The same things were measured in two ways. Each way mixes the same 10 hidden numbers, adds some noise and spreads widely along 5 directions of its own, which tell nothing about the thing.
Some things both ways: the first way, then the second way.
[  6  10   8 -22 -23   7 -24   9   5  -1   5 -13 -32 -10  10  -4  -7  -5
  -4  -2 -18  11   3  20  -6]
[ -1   1  18  11  -2  -9   9  20  14   6  17  16 -13 -15  12 -10 -12 -34
  -9  21   5  29  -8]

[ -2   4   4  11  44  -8  27 -41 -10  -9 -37  17  30  25   9 -43 -49 -17
 -13   0 -17 -13 -27  17 -13]
[  0  16 -17 -39 -26  -1   1  -1  29  -7 -55 -13   2  29   6  15 -18 -35
 -18  -8 -29  -3  11]

[-12   1 -11  19  47 -21  -5 -10 -16 -22 -13   4 -10  19 -12 -23 -13   8
 -13 -13 -12  33  -2   0  -5]
[-40  -2   4 -20  -5 -14  12   3  13   0 -20   4  -9   0   7  -4 -10 -39
  20  27 -20  15 -10]

[ 11  13  12 -18  38 -20   5 -28 -24 -23 -17 -10  16   9  -5 -19 -49  12
  -7 -10  -7  11  -8  33 -15]
[-31  -8   3  17 -15 -15  12  13  23 -14  -7   6   6  -7  -2 -21  -7 -28
   8  24 -18  36  -9]

[-33   4  -9   8  14 -26   3   5 -11 -13   3   7  -1  20 -19  15  31  -1
  -5 -35   8 -24  -7   1   7]
[-21  -2   6  -4 -19  20  17 -23 -14 -11 -18  -6  -2 -21   2 -11 -15 -29
  16  11 -24  15  -6]

[ -2  -8   6 -28  21  -6  20 -11   8 -26 -20  -9 -24  34  15   4 -15 -25
   4  17 -13 -15  15 -18   6]
[  3  24   0 -44 -20 -11  27  49  23  -6 -29  11   5  -4  -1   0  10 -18
  46  12 -24  -6 -26]

[ -7  -5 -13   6   7  -7 -11  11  11 -20  -7   3 -15   7   1   9   7  10
  -5   9   1  24  10 -23   8]
[-40   6  -9 -27 -12  -4  12  14  23   6 -26  -1  12  23   6 -16 -13 -31
   8  11   3  16  -4]

[ 17   2  11  11 -18  -3 -30  15 -10  19  19 -24 -16 -23  -9   7   4  38
 -25   7   3   5  -5   5  38]
[  6  45  35  17  22 -32 -26  11  19 -10 -20  65 -13  -3 -13 -14 -23 -30
  12   5  -7 -16  11]

[-17  -4  -2  10  11 -38  14  14  -2 -11  19   9  28 -12 -38  23 -16  -5
 -12 -15  25   0   3   6  -8]
[  1   7  -5   0  17 -12  -8  17  39  -6 -28  19  -9 -17  25  -8  -9 -16
  30  -4  -5 -18  18]

[  9   1   6 -34 -16  23  23 -10  -2   9  -4  -3  -8  -2  12   0  12   2
  16  12  -3 -32 -12  -7 -17]
[-14   0   7  -3 -23  29  -5  -3  14 -21 -58 -11 -16  32  -2   0  14 -18
   1 -25  10  11  13]

[-10   4  -6 -10  -1 -32  15  12  -8  -3   3   3  24  -5 -17  21  -6 -19
   1 -33  17 -20  -2   5 -19]
[  5 -11 -19  45  12   5  25  25  35  15  17  12 -26 -47  46   4  12 -10
  38  22 -17 -15 -18]

[  2   7  -2 -10 -10  20   3  17   7   5  19   1  -7   3  20  34  32  -2
  12 -18   2   2  28  -9  -5]
[  1   3  23  -5 -11   1 -35  15  28 -38 -41  14 -36  15  13   1   7  -7
   5   6  10   2   9]

[  8  14  -5 -20 -17   1  -7   4   7  -5   5   1   8  -4  14  15  -2 -23
  15 -13  -5   4   8  21 -10]
[  6  14  -6  10 -14  -1   2  27  27 -10 -20  26  -9  -8  13   0  -4 -19
  15   6 -13  -5  -6]

[ -3  -8  -3   4  32 -28  22 -15 -11 -14 -18   2  -6  14  -5  -4 -20  11
 -34  10 -16 -30 -20   0  12]
[-10  22   1   4  18  -4   1   2   9  24 -45   2   3  -4   7  -7  11 -37
   9  -7  -1  -4 -10]

[ -9  20   4  -4 -38  47  17 -39  17   8 -42 -21  10   8  37 -35 -17  -7
  24  27  -1 -46 -10 -20  -5]
[  0   5  -5 -43 -17 -21   1 -15  35 -18 -39 -14   4  23  -2   7 -40 -43
 -42  -5 -34  18  34]

[-15 -10  12   2   5  13  12  10   1  22  28  -1  -6 -27 -25 -14  -5  -5
  -8   1  -6  -2   8  17  -9]
[ 51  -9  44 -44   8  -8 -22  39  13 -28  -7  15 -63 -18  28  24  -6 -21
  28 -22  18 -17  29]

[  6 -12  -3 -22   1  11  15  -1  -3  -1 -13 -19 -12   1  10  -8  -6 -15
  15  -4  -5  -5  12 -10 -15]
[ -7 -21  16  27  18  -5 -34  23  25  -1  -6   7 -38  20  30  10  15 -24
   4  -9  23 -25  13]

[ -4   2 -10  22   8  14  13  -7   0   6   1 -14  30 -13  -5  -4  -3  17
   3   1  10  -3  11   1   3]
[  8  -8  14 -19   5 -20  -8  17  25 -19 -13  10 -23 -15  18   1 -13 -26
  16   2  -9  -4  20]

[  5   9 -12  20   0  11  -7   0  21  -9   5   6  16  -2   8  21  -1   8
   2  24   8  21  20 -12  19]
[  7  21   1  29  19  -1  -7  36  48  23   2  24 -13 -20  36 -15   1  -8
  30  21  19   9 -19]

[ 29 -32   0  31  64 -21  15 -16 -21  -6 -27   0  31  12   8 -14 -39  33
 -34  -1  -9  19 -13   6  26]
[-22  12  11   3  10 -11  13  18  29   5  -5  12  -7  13   4 -11  10 -15
   4  19   0  -7  -8]

[ -1   7  12  -5 -10 -10  -2   2  -8  13  21 -12   3 -21 -26   7  -4  10
 -14   3   4 -26  -7  24  15]
[ 16  27  27 -46  -8 -13  18   2  -4 -30 -33  26   3 -30 -23 -15 -27 -30
  19  -7 -26   6  18]

[  6  -7  -7   9   4  18  38 -11  -3  17 -19 -21  10   0  24   4  -3  20
 -17   9  -4 -48   8 -28  21]
[ 10  -6  11  -2  20 -11 -12  16  23   4 -16  -6 -28  -6  31   7  12 -26
  -7   2   6 -13   6]

[ 21   7 -15 -10 -10 -34 -13   4 -14 -10 -13 -19  17   5  -8  17   4 -19
  14 -12  27 -14  -3  -1  20]
[-23  20   2   0  10 -35   8  -4  19  -6 -14  17  37   7 -18 -24 -19 -24
   8  10 -44 -31   4]

[-17 -19  -8  29  28 -15   4   9  -3  -9   6  12  11   5 -23   8  12  16
  -8 -12  13  15   7 -12   9]
[ 12 -21  17  -4  16 -13 -26  37  25  -2   7  -5 -34  -3  39  11   3 -22
  33  -7  10 -20   6]

[ 26  16  -3  16 -52  47  -5   2  16  48  17 -27  26 -55   8  -8  -6  14
   4  45  17  -8  12  -8  14]
[ 10  18  20   9  20   5   4   5  44   6  12  30 -26 -11  22 -16 -26  -7
 -14  13  30  13  24]

[-15 -22   4   4  13   2  11   8   3  -5  -7   4 -17  18  10  11  24  20
  -9 -11  -6  -5  -4 -19   8]
[-10  -3  23 -19  -1  -5   0   7  15 -16 -30  -1 -27   6   3   5   6 -25
   8   5  -4   5   5]

Other things, the second way, with their names:
<140>: [ -6   9   9  -1  -9  -7  -8  13  13  -3 -22  13 -13   2   6   0  -9 -37
   4   6  -9  12  -5]
<169>: [ 10  13  39   3  17 -13  -4  32  10   8  11  26 -27 -18  13 -15   0 -26
   0  21  28  20  -9]
<98>: [ 29 -25  -8 -11   3   2 -18  56  36   9  25  -9 -36   3  66  23   9 -15
   9  -5  25 -37   4]
<145>: [ -8 -13  17  10 -19   3 -18   5   0 -14 -15   0 -15  19   1   4  -7 -38
   1 -19  -1   7  12]
<118>: [ 23  15  38 -45  23 -36 -29  50  64 -14  -2   8 -36  18  25   3  -1   1
  17  22  21 -14   9]
<227>: [  2  -3  20 -14   6 -12 -15  13  18  -5 -13  -8 -25  11  14  10  -1 -31
   3   5  -4  -1   0]
<105>: [ 13  -4 -13   6 -16  17  -3  36  37  11  24   5 -26  -5  50  17 -17 -13
  39  11  -1 -13 -14]
<113>: [ 15  -1  19 -58  -1 -62 -30  29  34 -26 -27  -2   5  30  -9  13 -37 -49
  16 -22 -42 -20  32]
<78>: [ -6 -30   2 -33 -10 -32 -19  -1   9 -20 -10 -30   6  20   9   7 -25 -50
 -26  -5 -31  -4  23]
<74>: [  1  -4  13 -26 -10  -2  10  -3  23 -24 -21 -14  -2   2   1 -11  -9 -19
 -23   4  -5  18  20]
<270>: [ -9  12  10   5   2   5  18  11  36  -4  -8  21 -28 -16  17  -7  -1  -6
  15  27   3  13  -2]
<271>: [  5  19  -2  20 -10  16 -21  19  29   8 -30  16 -29  18  23  17   0 -22
  38 -13  -4 -15  -8]
<476>: [ -1  -1 -33  36 -21  21   4  31  33  28  11  -3  -2   7  41   9  -3 -24
  11   5  -5  -3 -26]
<439>: [ 14   3  19 -18  -1 -35 -20  36  25 -11  -6  -2   5   5   6  -5 -10 -30
   8   6 -13   1  -3]
<341>: [ 16   7  35 -24  32 -49 -46  25  30 -19 -42  12 -29  13   7  12   5 -31
  10  -9  -8 -31  25]
<390>: [ 25   8  17 -24  21 -41 -29  46  38  -8 -25   8 -23   3  22  15  12 -24
  20   3 -11 -31   1]
<217>: [  1  15  11 -30  21  -8 -10  13  40  15  -6   4 -27  17  34  10 -12 -18
  -7  17  13 -22   9]
<141>: [ -4 -35  18  -9  -1 -22   0  29  29 -17  19 -11 -26   3  20   7  -1 -25
  11  10  -7   0  10]
<116>: [ -1   6  -5  22  -3   9  -8  22  37  -7 -25  20 -27   7  28   4  19 -12
 -11   9  13  -9   2]
<464>: [  6  20  33   6  14  19   4  -4  11  -2 -34  22 -41 -24   7  -8   2 -17
  19   0  20  25   7]
<257>: [  5   4  16 -24   9  -7  -7  12  38  -8 -26 -13  -4 -10  15 -16 -13 -15
  27  -1   7  26  15]
<394>: [  5  10  32 -15 -13 -22  -3   3  44 -39 -11   6  -6  24 -21  -9 -25 -12
 -13   6 -19  19  25]
<293>: [-18  30  11 -12 -12  25  36 -12  19  -3   0  33 -20 -14   6 -19 -25  -7
 -16  43   7  24  -1]
<389>: [ -9 -14  -3 -25 -21  -8  -7  37  12 -18 -19   8 -15  11  18   9  -6 -36
  22  -7  -6  -9   6]
<307>: [ 13   8 -16  45  -1   9 -21  29  40  22 -18   3 -24  14  37  22  18 -22
  16  -9  -2 -21 -17]
<251>: [  5  -9  -4 -29 -22 -12  14  31  35 -18 -14   1 -27   1  20  23  -7 -26
  18  11 -31  -5   1]
<497>: [-13  15   1   6  -4  13  -8  22  28   9 -29   6  -3  24  12 -10   6 -15
  21 -10  21  -1  -3]
<67>: [ -2 -23   6  28  37 -53 -32  38  49   8   2  16 -28 -23  46  -4   0 -43
  -5  21  11  13  10]
<208>: [ 13  -8  16 -12  -5 -14   8  24  39  -6  23 -13 -11  -8  18  -3 -18 -18
   0  24  -8  27  -2]
<382>: [ 18   3   9   5  -1  -2  -3  29  29  -7   2  11 -25  -9  26   5   4 -11
   6  10   0 -12  -4]
<344>: [ -1  -8   0  -7  -5  -9   7  20  19 -10 -17   8 -27 -19  24  10   1 -31
  13  15 -16   0  -3]
<413>: [  0  43  10 -45 -12  10  16  12   7 -11 -33  27   5   1  -9  -8 -14  -7
  51   0 -19 -31  -5]
<452>: [ 27  34  17 -32   2  -8   0   9  26   1 -26   9  -7  -9   8  -1 -24 -23
  -5   8  -9  10   3]
<56>: [ 18  -4  -5 -23 -31   3  32  43  41  -3  17 -18  -6 -14  23   1  -9 -13
  10  24 -13  32 -19]
<72>: [-19   6  13   4  -7  -1  54   4  14 -12  -6  22 -14 -46  -6 -17  -2 -21
  20  35 -24  38 -12]
<136>: [  9   1  38 -23  20 -22 -15  16  32 -13   5   1 -38  12  20   6   1 -12
 -20  28   9 -15   9]
<99>: [  9 -28  -9  -5 -25   9  10  36  18   5  13 -36  -6  -5  32   7   4 -27
  15   3  -6  19 -20]
<280>: [-12   3   3 -13 -33 -25  11  27  23 -36 -31  14  15   8 -24  -9 -10 -30
  22  -1 -40  15   3]
<71>: [-25  -4   0  10 -13 -13   6  -1  25  -8  -9  -3  -1  10   3  -2 -12 -32
   4  17 -30   9  -3]
<347>: [ 20  -6 -20 -38 -19   5  -3  30  41 -11 -26  -5 -25   6  40  25 -15 -23
  22 -13 -11 -18  18]

Some of these things the first way, each followed by its name:
[  6   2  -9   2  15 -16   2  -1  -7   2  14  -4   2  -1 -26   0   7 -30
  10  14  13  -9  12  -8  13]  <413>
[ -2   9 -16  -1 -24  36 -17  -1  14   2 -11 -11 -21   9  29  -2  40  -5
  27  10  -1   2   8 -27   7]  <227>
[ 16  -7  11  -6  -4   5   1  12  -5  18   0 -11 -22  -1  15  -4   1 -19
  -4  -7 -13  -1  13 -18   0]  <136>
[  3  12  -6  -4 -12  27   2 -27   0  -8 -36 -24   3  23  29 -12  11   7
  29   5   5 -20   1 -29   6]  <71>
[ -7   5   6  25  -2  12   5 -13  10  13  -4   1   4   6   9  -2  -4   9
 -18  23  -2 -23  -6 -13  31]  <452>
[ 23  24   7 -33 -20  14   2 -12 -17  19   3 -34  -1 -24   3 -12 -14  12
   4  12  -4 -24  -5  10 -15]  <72>
[ -5  11  -5  -4   7   0  12  -5 -12   5  -3 -12   5  -3   5  -1  -6   3
  -9 -16  -7 -14   6   3 -13]  <344>
[-32 -16  13   8  48 -30  29 -10   1 -40 -30  -1   3  23  -6  -7 -64  16
 -39 -25 -22  13  12   9  -5]  <67>
[ -8  -8   9 -17   0 -30  -9  19  -6  -6  16   6 -30  -1 -23  11   8 -12
  -5 -17   0   5  -2  -2  -9]  <341>
[ -2  -2   2  -3  -2 -15  -7  17   1  -2  16  16   1  -9 -11  12  -2 -13
  -3 -15   2  20   1  10 -16]  <270>
[ 12   5  -6   9   4  14   9 -18   1  -1 -24  11  21  13  27 -10   1   2
  11   8  -1  -6 -16  -7  -1]  <307>
[ -4   5 -15  27  11  37   0 -31   5  -3 -24   1  21  17  20 -32  12  15
  20  25   5   6  -5 -17   5]  <271>
[ 23   8   4 -10   8  -2   5  -3 -11  12   6  -2  21 -11   5   1 -24 -15
  -2  -9  -6  -1   4  26 -10]  <382>
[ -2   2  23  11   1  -1   3 -11  -7   7  -3  -2   6   4  -4  -6 -17  23
 -12  12   8 -10 -10 -13  19]  <208>
[ -9  -7  21  -1  23  -8  18 -17  10 -20 -18  20  13  28  12  -1 -29  -6
  -7  -3  -8  -2  -5   7   2]  <56>
[ -7  10   0  -9  -9   1 -23   5   3  -5   7   3 -23   2   5   3  11   1
   0 -11 -10  14  -3   9  -6]  <140>
[ 21  15 -20 -13 -38  42  -2  -1  21  12  -5   0  26  -9  37  17  18 -18
  38   0   4  -3   8  13 -10]  <74>
[ -6  16 -16 -12 -34  14 -18   5  25 -11 -11  11  -3  10  23  14  18 -32
  30  -5   2   6   6  -8 -12]  <476>
[ -9   2  -4   0 -27  -4 -46   7  10 -19   2  13  -8   3 -20 -11  23 -13
  43   3  23  42 -14   4 -10]  <113>
[ -4 -12  30 -11   8 -15   8  12   6   1  12  -1 -32   5 -13   2 -25 -21
  -6  22   1  13  24 -37   1]  <118>
